The rows of a group lie close to one hidden flat surface of 14 dimensions, which passes through zero. Surfaces can cross.
(in the rows, 128 means zero)
Some rows, each with its group after it:
[166 101 154 140  60 135 123  91  47 105 118 101 114 126 154 155 107 133
 117  72 110 140 105  99 114] | q_101
[174  90 150  82 145  88  82 141 151 137  87 121 165 132 160 140 158 155
 109  77 153  79  96 146 102] | q_101
[116 118  81 103 105 129 141 158 137 124 123 146 100 134 113 113 141 155
 152 114 132 118 122 129 115] | q_310
[128 118 142  87 143 147 112 123 119 178 104 118 176 140  97 147  91 146
 126 146 111 126 150 135 120] | q_761
[135  81 138 130  75 145 164 119 125 144 115 145  82 141 106 156 120 107
 156 140 127 146 141 141 101] | q_101
[ 49 181 125 210  99  90 166 150 122  85 124 102 103 156 143  75 142  92
 116 150 168 102 180  97 225] | q_776
[109 117 153 140 104 153 136 118  87 151 140 144 111 131 113  92 105 114
 171 139 102 158  84 153 109] | q_101
[ 75 143 127 146 147 129 153 159 120 146 187 125 116 145 162 113 163 135
 143 145 116 144 154 105 168] | q_761
[141 129 151 194 110 152 119 130 126  89 152  77 128  88 145 189 107  93
 117 160 121 117  86 110 120] | q_776
[158 117 124 192  99 161 142 157 121 120 142 127 141  74 152 135 120 122
 139 139 204  46  62 133 111] | q_761
[106 115 136 149 134 149 140 215  95 157  53 200 180 104 144 107 168 155
 150 121 114 159 114  84 106] | q_916
[141 120 169 169  98 109 133 118 117  89 137 113  87 124 112 111  92  73
 147 137  79 176  77 174 101] | q_776
[124 148 104 129 129 138  83 138 143  80  66 108 150 133  93 111 111 148
  83 132 127 113  71 159 142] | q_310
[117 129 127 122 157  92 104 169 104 136 125 142 126 127 178  93 179 164
 162  80 110 158  92  78  97] | q_310
[ 84 119 112 110 161 124 108 158 112  84 113  92 128 129 134 149 148 146
 146 114  72 146  88 125 140] | q_310
[142 144 129 157 134 116 155  84 113 100 168  95  90 141 137 102 111 113
 112 127 146 132 130 155 159] | q_310
[105 122 140 155  64 112 128 155 119 128 133 123 133 119 131 118 127  93
 148 123 150 114 111 135 130] | q_310
[112 119 191 189 117 107 109 145  94 115 115  74 110 135 158 145 131  97
 141 151  68 210  87  80 108] | q_101
[185 119 132 131 234 104 141 132 177 111 138 111  93 114 138 120 127 137
 149 140 150  87  91 149  75] | q_101
[188 154 131 112  89 158  59 150 118 146  93 179 213  81 138 147 131 164
  61  93 107 157 105  81  93] | q_761
[ 82 108 115 107 124 147 144 140  82 134 112  84 146 152 129 133 115 166
 142 117 130  92 124 131 165] | q_776
[110  75 144  80 120  71  91 111 121 141 151  76 157 141 172 146 173 127
 149  88 151 124  86 169 143] | q_776
[150 129 154 165 141 110 125 144 153  94 146 103  68 145 170 148 150 119
 110 127 107 133 113 103 124] | q_916
[136 141 141 135 162 103  92  99 159  90 121 103 133 123 145 162 144 100
  85 127 134 117 134 118 151] | q_310
[140 145 170 206 172 118 106 137 114  92 100  98 139 110 180 129 151 119
  94 141 130 137  84  83 137] | q_916
[ 83 152 125 161 180 141 120  88 118  86  91 126  74 143 113  95 121 114
 141 130 146  68 105 101 151] | q_761
[117 113 108  97 114 126 102 133 127 143 166 107 118 119 144 144 151 151
 156 115 126 130  90 117 111] | q_916
[158 114 134 171  81  91 175 218 124 120 152  76 158 102 140 127  93 125
 148 147 143 118 105 165 102] | q_310
[143 118 103 155 128 177 183 154  98 123 113 147 193  97 132 125 125 152
  92 133 179  89 113 180 174] | q_101
[ 83 128  83 158 125 135 180 128 105  89  66 142 104 125  89 101 124 119
 137 147 141 161 149 135 153] | q_776
[125 126 116  75 175 123  98  41 163 150 153 100  79 156  99 119 102 128
 153 135 165  68 133 148 120] | q_776
[118 106 142  98 159 122 109 122 129  93  96 115 123 149 125 164 145 131
 111 113  52 182 123 134 132] | q_776
[104 137 170 150 156 123 129  98 124 132 169 146  81 132 134 112 121  77
 176 133 109 106 132 107 121] | q_310
[130 145 147 136  71 134 123 191 125 168 117 152 140 133 106 106  81 139
 148 135 116  96 146  99  94] | q_310
[124 110 133 123 167 181  89 107 137 124 158 134 221  48 149 210 160  99
 110 143 136 121  78 153 142] | q_916
[148  85 125  94  99 130 184 111 144 175 164 130  67 172 121 153 129 135
 147 142 124 164 184 158 107] | q_101
[174 141 117  93 165 161 166 125 115 104 134 178 114 120  73 129  80 136
 139 113  33 169 146 155  90] | q_776
[132 155  81 157 112 135 156  84  84 120  89 116 106 137  89  47 101 145
 116 155 166 197 126 148 137] | q_916
[179  64 139  83 119  75 146  92 112 129 130  47 132 136 138 183 113 129
 141 109 128 171 133 167  92] | q_761
[146  85 127 125 174 107 167 130 156 101 154 122 138  97 151 178 158 101
 143 125 137 122 138 166 126] | q_761
[146  92 103 104 122 177 125 113 129 159 110 140  53 185 157 115 177 205
 113 118 157 119  89 113 117] | q_761
[111 130 144 112  88 107  53 150 148 176 117  59 180 153 153 144 143 158
  92 150 140 157  94 118 135] | q_101
[137  89 129 110 204  87 163 100 166 126 102 111 121 119 105 179 130  94
 152 169 133 160 183 143 100] | q_101
[ 88  91 153 145 151 124  91 157 159  94  93 107 167  95 133 180 155  85
 139 149 118 119  65 149 123] | q_310
[145 126 164 189  67 125 102 208 161 111 161 105 119 134 187 146 156 122
  87 137 125 115  48 135 129] | q_761
[142 134 138 114 105 133 135 131 135 156 133 149 135 133 115 121  99 121
 132 121 162  54 153 138 125] | q_916
[119 113 142 120  31 153 119 177 167 167 130 172 176 117 110 174 124 102
 113 153 123 126 148 144 125] | q_776
[161  89 207 139  89  70 170 131 107 107 136  85 129 144 102 161  55  55
 155 135  47 184 158 188  97] | q_916
[119  57 113 130 173 125 214 132  79  71  50 110 121 118 134 174 153 133
 155  96 149 103 153 134 143] | q_916
[145 128 121 152 105 155 166 100 103 101  71 103 152 141 119 163 108 145
  53 128 172  89 186 128 190] | q_101
[ 97 180  89 150 158 101 120 130 134 114 182  54 114 124 128 113 122 128
 133 185 114 190 138  94 139] | q_101
[ 81 155 127 128 145 122  41  99 131  80 125 145 110  82 115 119 130  75
 174 104 102 100  55  81  99] | q_310
[149 132 121 110 115 111  86 145 135  84  85 134 130 134 141 131 157 154
  82  77 111 127  95 122 128] | q_916
[ 72 104 157 127 154  99 155 158 110 141 106 102 152 183 154 100 157 145
 132 117 143 104 141 163 195] | q_776
[170  87 173 132 190 127 131 119  89 105  79  98 154 129 155 151 138 146
 112 107  96 158  75 152 117] | q_761
[ 92 150  97 130 104 149 125 158 165 130 110 167  76 202 141  85 184 182
  73 123 134 136 143 120 187] | q_776
[116 135 118 171 129 204 160 151 117  93 157 160 116  94 149 179 154 127
 105 135 110 115 124  93 165] | q_101
[149 118 112 156 151  88 177  96 121  88 151  97  42 134 127  93 121 109
 168 133 139 167 123 145 102] | q_916
[149  97 121  95  81 123 163 175 179 155 212 135 109 135 123 155 130 126
 153 142 101 143 127 197 100] | q_761
[ 92 150  92 130 193 137 141 142 133 110 113 193 120  94 108  96 150 117
 170 131 117 137 126 102 115] | q_761
[160 111 164 174 115 170 161 181 167 167 192 195 119  84 154 161 136  93
 162 157 145  71 118 123  86] | q_916
[122 128 139 170  60  92 162 162  83 113 128  90  94 125 135 145 101 110
 161 117  93 161 169  53 108] | q_916
[122  62 139  83 134  95 202 126 104 131  75 124 167 172 105 115 129 135
 130 112 122 168 161 245 169] | q_310
[179 170 116 162 200 108 113  54 131 117 168 145 154  49 137  97 134  85
 120 147 181 169 120 120 101] | q_916
[158 120 130 103 143  93 135 154 131 108 148 151 122 112 138 109 136 124
 162  86 109 110 106 156  96] | q_101
[134  92 115  96  78 139 160 160 117 188 105 161 160 137 118 140 135 156
 140 126 136 150 172 136 117] | q_916
[103 112 135 135 184 166 149 106 119 115  98 159 116 134 126 126 150 127
 126 129 130 103 127 143 156] | q_101
[173  94 134 161 123 153 181 158 138 105 113  86 133 144 148 187 139 160
  55 160 117 167 126 163 149] | q_761
[157 121  99 119 216 150 156  99  85  83 111 120 133  79 107 146 110 142
 153 127  82 181 111 119  93] | q_776
[145 153 109 175 159 138 141 162 160 132 137 124 127  97 148 147 147 136
 109 173 159 125 143  76 116] | q_761
[116 160 166 187  92 184  79 192 149 144 132 143 219  72 128 173 107 100
  90 184 106 119  83 102 123] | q_101
[127 119 114 126  82 111 114 102 122 109  69 118 181 128 114 136 136 116
  66 126 151 180 145 155 162] | q_916
[133 157 144 128 112 109  74  98 157 141 112 129 176 130 133 103 126 113
  73 127 189  87 124 147 160] | q_776
[111 114 113  69 108  75 102 106 135 112 112 131 141 141 130 119 161 118
 126  83 124 164 130 165 147] | q_776
[121 134  76 129 119 173 184 139 130 118 120 164 120 123  90 130 119 145
 115 159 128 145 171 149 146] | q_761
[126 135 185 137 119  98 121 178 141 155  77 160 132 178 127  99 112 126
 116 114 114  82 167 109 129] | q_310
[100 103 104  95 147 153 129 168 116 103 120 109 137 131 109 141 132 166
 152 124  80 141  69 169 125] | q_310
[132 108 118 115 114 166 108 121 151 165  89 134 126 135 109 153 123 152
 124 153 162  95 130 108 108] | q_776
[ 65  62 114  68 147 102 130 144 125 157 142  55 150 136 154 204 166 144
 187 132 130 141 139 115 130] | q_761
[ 95 109 108 125  60 113 113 155 161 142 116 163 125 121 129 142 160 103
 143 125 170 112 139 118 130] | q_310

New rows, each followed by its group:
[108  97 163 161  98 172 174 178 143 126 100 206 104 150 145 174 168 108
 101 128  99 117 172 117 164] | q_101
[172 166 148 158 121  77 138 130 123 132 136 167 151 121 154  47 127 117
 105  84 179  97 146 150 146] | q_776
[128 100 176 167 137  95 161 148 139 162 115 119 143 135 160 142 151  94
 136 160 154 163 164 120 122] | q_916
[107 130 153 134 174 135 100 142 157 105 134  98 125 149 132 150 132 121
 112 145  88 110  95 148 149] | q_310
[121 176 161 144 160  97  85 111 129 141 169  91 113 127 139 126  99 113
 151 143  88 136 149  45  97] | q_776
[177 131 136 111 148 117 135  83 110 100  96 150  98 128  87 103  82 116
 132  92 104 125 140 143  97] | q_776
[111 114 129 182 176 115 169 149  88  62  70 178 114  80 139 103 160  91
 167 102 127 136 104 104 115] | q_101
[ 87 119 165 161 157 163 101 171 195 153 117 158 103 145 134 157 159 108
 133 194 107 127 101 111 108] | q_101
[148 128  83 145 144 110 128 134 124  71  93 104 125  80 118 133 127 129
 143 120 152 122  88 111  93] | q_310
[135 117 148 141 197 139 115  91 143  94  76 114 142 119 108 148 119 102
 108 154 137 111  92 160 129] | q_310
[ 85  93 146 122 151 129 115 125 133 153 104  91 145 145 132 146 138 126
 144 166 150 125 111 142 140] | q_776
[104 125  88  85 161 143 144 128 145 138  89 162 132 107  60 166  98 121
 175 147 102 126 192  98  87] | q_310
[113 123 159 126 112 117 159 141 120 158 130 127 154 142 110 126  97 106
 142 144 103 142 180 148 142] | q_310
[ 88 124 166 150 123 150 109 111 107  52  75 140  34 191 138 123 146 119
 108  68  83  61 100 106 178] | q_101
[121 112  98 110 116 131 132 116  85 109 146 104 179  79 138 170 143 128
 134 106 126 161 122 131 140] | q_101
[101 112 105 108 162 134 146 128 133 170 161 120 137 107 128 144 138 133
 184 159 144 140 134 115 103] | q_776
[118 116 125 110 119 114 124 139 108 134 135 112 170  99 123 148 119 118
 158 118 120 134 129 130 114] | q_761
[141 107 205 143  99 126 155  86  94 142  94 145 136 167 114 106  81  90
 118 110 136  87 152 183 157] | q_310
[113 140 143 184 123 120 130 100 174 103 123 114 114 106 117 167 110  53
 114 178 179  77 171 110 144] | q_776
[ 95 151  85 148 127 155 105  96 181 132 131 158  86 133 111  92 158 118
 110 169 188 133  94 147 145] | q_310
[126 156 128 152 108 103 149 142 119  84 143 145 142 105 117 111 115  90
 111 116 102 145 157 147 159] | q_776
[106 102  92  92 120 163 141 151 143 164 174 148 102 153 133 110 165 169
 153 140 117 166  92 166 124] | q_776
[128 105 105 154 115 136 204 159  86 118 212 105  88 128 169 124 158 152
 157 130  98 204 110 152 141] | q_101
[108 140 153 136 156 119 166 157 160 106 133 140  44 194 116 118 113 123
 130 135  62 103 182 120 142] | q_916
[147 144 124 174 117 196 121 140 151 155 137 130  69 146 140 129 124 170
  99 173 153  90  99  85 119] | q_776
[184 133  98 110 152 101 174 127  68  93  78 116 136 112 101  97  84 172
 139  79 115 138 149 121  95] | q_310
[114 125  83 105 208 140 139 115 136 144 123 153 204  70 144 173 184 132
 124 142 165 160 173 109 146] | q_101
[151 120  89 126 189 128 155 109 134  93 173 142  73  94 165 137 173 139
 159 101 145 120 112 107 109] | q_761
[103 163 171 166 113 127  83 162 151 142 121 135 148 141 151 114 141 116
  97 142 132  98 115 104 153] | q_761
[101  68 164 119 135 120 126  93  77 101  86 125 140 147 168 126 172 124
 133  67 146 108  78 168 176] | q_761
[167 146 140 122 145 178 113 148 148 180 112 136 126 195 164 116 160 227
  38 137 125 130 136 109 154] | q_310
[127  75 157  90 133  86 105 124 126 138  78 161 166 112 134 145 155  97
 168  92 118 150 118 147  87] | q_101
[158 145 129 103 227 134 128  81 172 172 102 168 133 149 121  88 133 150
 107 143 195  67 172 134 131] | q_776
[108 141 119 165 124 124 172 120 102  85  80  84 118 156  93 117  92 119
 109 162 102 177 158 137 166] | q_761
[184 147 129 128  76  92  77 148 133 139 156 161 216  71 183 114 176 126
  76  83 169 156  89 145 130] | q_776
[169 117 188 114 170 142  99 109 151 165  89 134 112 196 126 113 122 158
  81 135  98 137 116 148 120] | q_761
[149 102 140 123 140 120 114 149 122 128  90 183 161  95 161 140 173 132
 136  87 143 115 113 104 100] | q_101
[152 141 146 181 111 160 115 117 165 112 112 129 107 130 137 145 128 117
  71 153 176  73 117 114 146] | q_776
[117 122 116 114  88 131 110 137 147 131 120 150 109 163 137 112 168 147
 109 118 131 154 113 143 139] | q_776
[163 116 137 151  90  96 106 177 124 118 105 126 171  84 157 161 145 120
 122 109 137 140 108  97  92] | q_101
[104 140 122 126 143 131 104 123  97 108 101 116 191 111 109 111 122 126
 115 137  90 196  87 165 146] | q_776
[158 109 149 124  84 156 149 191  92 145  82 161 144 161 142 119 125 184
  97  86 102 112 132 128 135] | q_776
[126 203 129 159 121 103  83 170 105 119 165 132 182  81 152  79 122 130
 123 108 102 144  92  86 128] | q_101
[ 99 158 132 125  35  96  89 138 164 122 125  79  83 212 124 120 131 137
  62 130 114 132 164 112 179] | q_916
[144 136 153  96  87  87  89 150 139 132 135 148 164 153 165 121 163 146
  75  65 117 123 141 136 159] | q_776
[172 139 142 133 142 120 155  96  56 104 118 130  85 139 135  74  92 154
 148  68 114 105 130 102 107] | q_310
[145  89 140 105 219 176 154 140 110 150 102 155 191 103 148 191 162 168
 110 127  92 155 141 124 130] | q_916
[121 162  59 132  92 170 108 104 139 136 176 107  67 106 102 123 104 150
 150 165 161 124 103  83  96] | q_101
[127 128 100 114  98 100 112 169 168 142  90 153 163 122 141 145 171 144
  98 118 170 126 170  96 126] | q_101
[154 142 157 146 165 116 128 105 134 115 147 108 120 128 135 130 111 110
 112 136 115 138 145 124 126] | q_916
[131 139  51  99  83 125 128 120 110 101 162  93 152  96 127 160 138 152
 121 104 149 136 141 111 147] | q_101
[174  94 157 164  96 154 160 160 106  76 111  80 125 146 171 189 134 160
  54  99 126  81 104 153 172] | q_101
[173  81 116  95 102 141 139 119 149 189 145 102 123 138 113 130 104 156
 150 159 175 125  97 184  75] | q_101
[157 108 150 123 210 144 162 101  99 202 142 151 155 132 156  88 144 154
 145 150 152 174 134 154 116] | q_101
[105 122 149 122  93 115  71 176 139 187  77 163 177 132 139 102 159 141
 127 135 132 157  94 111 103] | q_761
[ 70 124 142 140  69 171 148 147 133 192 108 181 126 163  79  87 103 112
 161 177 141 124 148 149 135] | q_310
[132 156 180 158 159 162  84 129  66 144 133 106 155 137 188 113 135 171
  99 104  97 116  77  72 149] | q_761
[133 170 158 122 155  76  72 137 155 144 147 136 117 133 146  86 130 123
 139 108 116 112 121  85 103] | q_916
[120 139 120 134 120 144  83 147 143 126 118 147 136 118 141 109 153 145
 114 119 150  96  65 128 134] | q_916
[134 143 111 162 102 145 135 122 138  81 144 133 110 116 115 129 120  98
 105 138 122 142 106 157 143] | q_776
[117 172 143 158 197 118 109 119 103  74 139  74 161 103 132 118 105 121
 107 136  99 121  92 134 161] | q_101
[122 138 178 159 177 115 155 121 116 128  77 120 124 165 103  55  77 110
 130 154 145  98 118 174 143] | q_916
[108 121 102 104 183 146 131 147 134 121 150 112 207 121 179 156 194 170
  72 111 163  98 123 169 214] | q_776
[ 83  90 147 112 179 122 132  92 110 116 147 139  76 175 175 121 202 125
 146  92 108 153 100 153 172] | q_310
[147 159 124 103 199  80 103  93 156 153 132 129 127 146 155  91 162 148
 110 121 157 151 164  98 125] | q_916
[117 169 109 109 135 183 121 123 140 163 156 165 156 128 108 147 130 153
  82 156  92 160 184  95 153] | q_916
[150 125 156 122 149 111 118 134 143 119 108 148 159 129 131 143 139 115
  94 125  63 212 138 143 116] | q_916
[151 118 124 111 139 135 163 129 140 167  97 166  42 161 114 124 110 158
 165 115 142  71 205  45  69] | q_776
[143  99 140 139 116 133 145 120  91 121  94  90  97 153 145 115 117 164
 135  96 168  63 104 120 129] | q_776
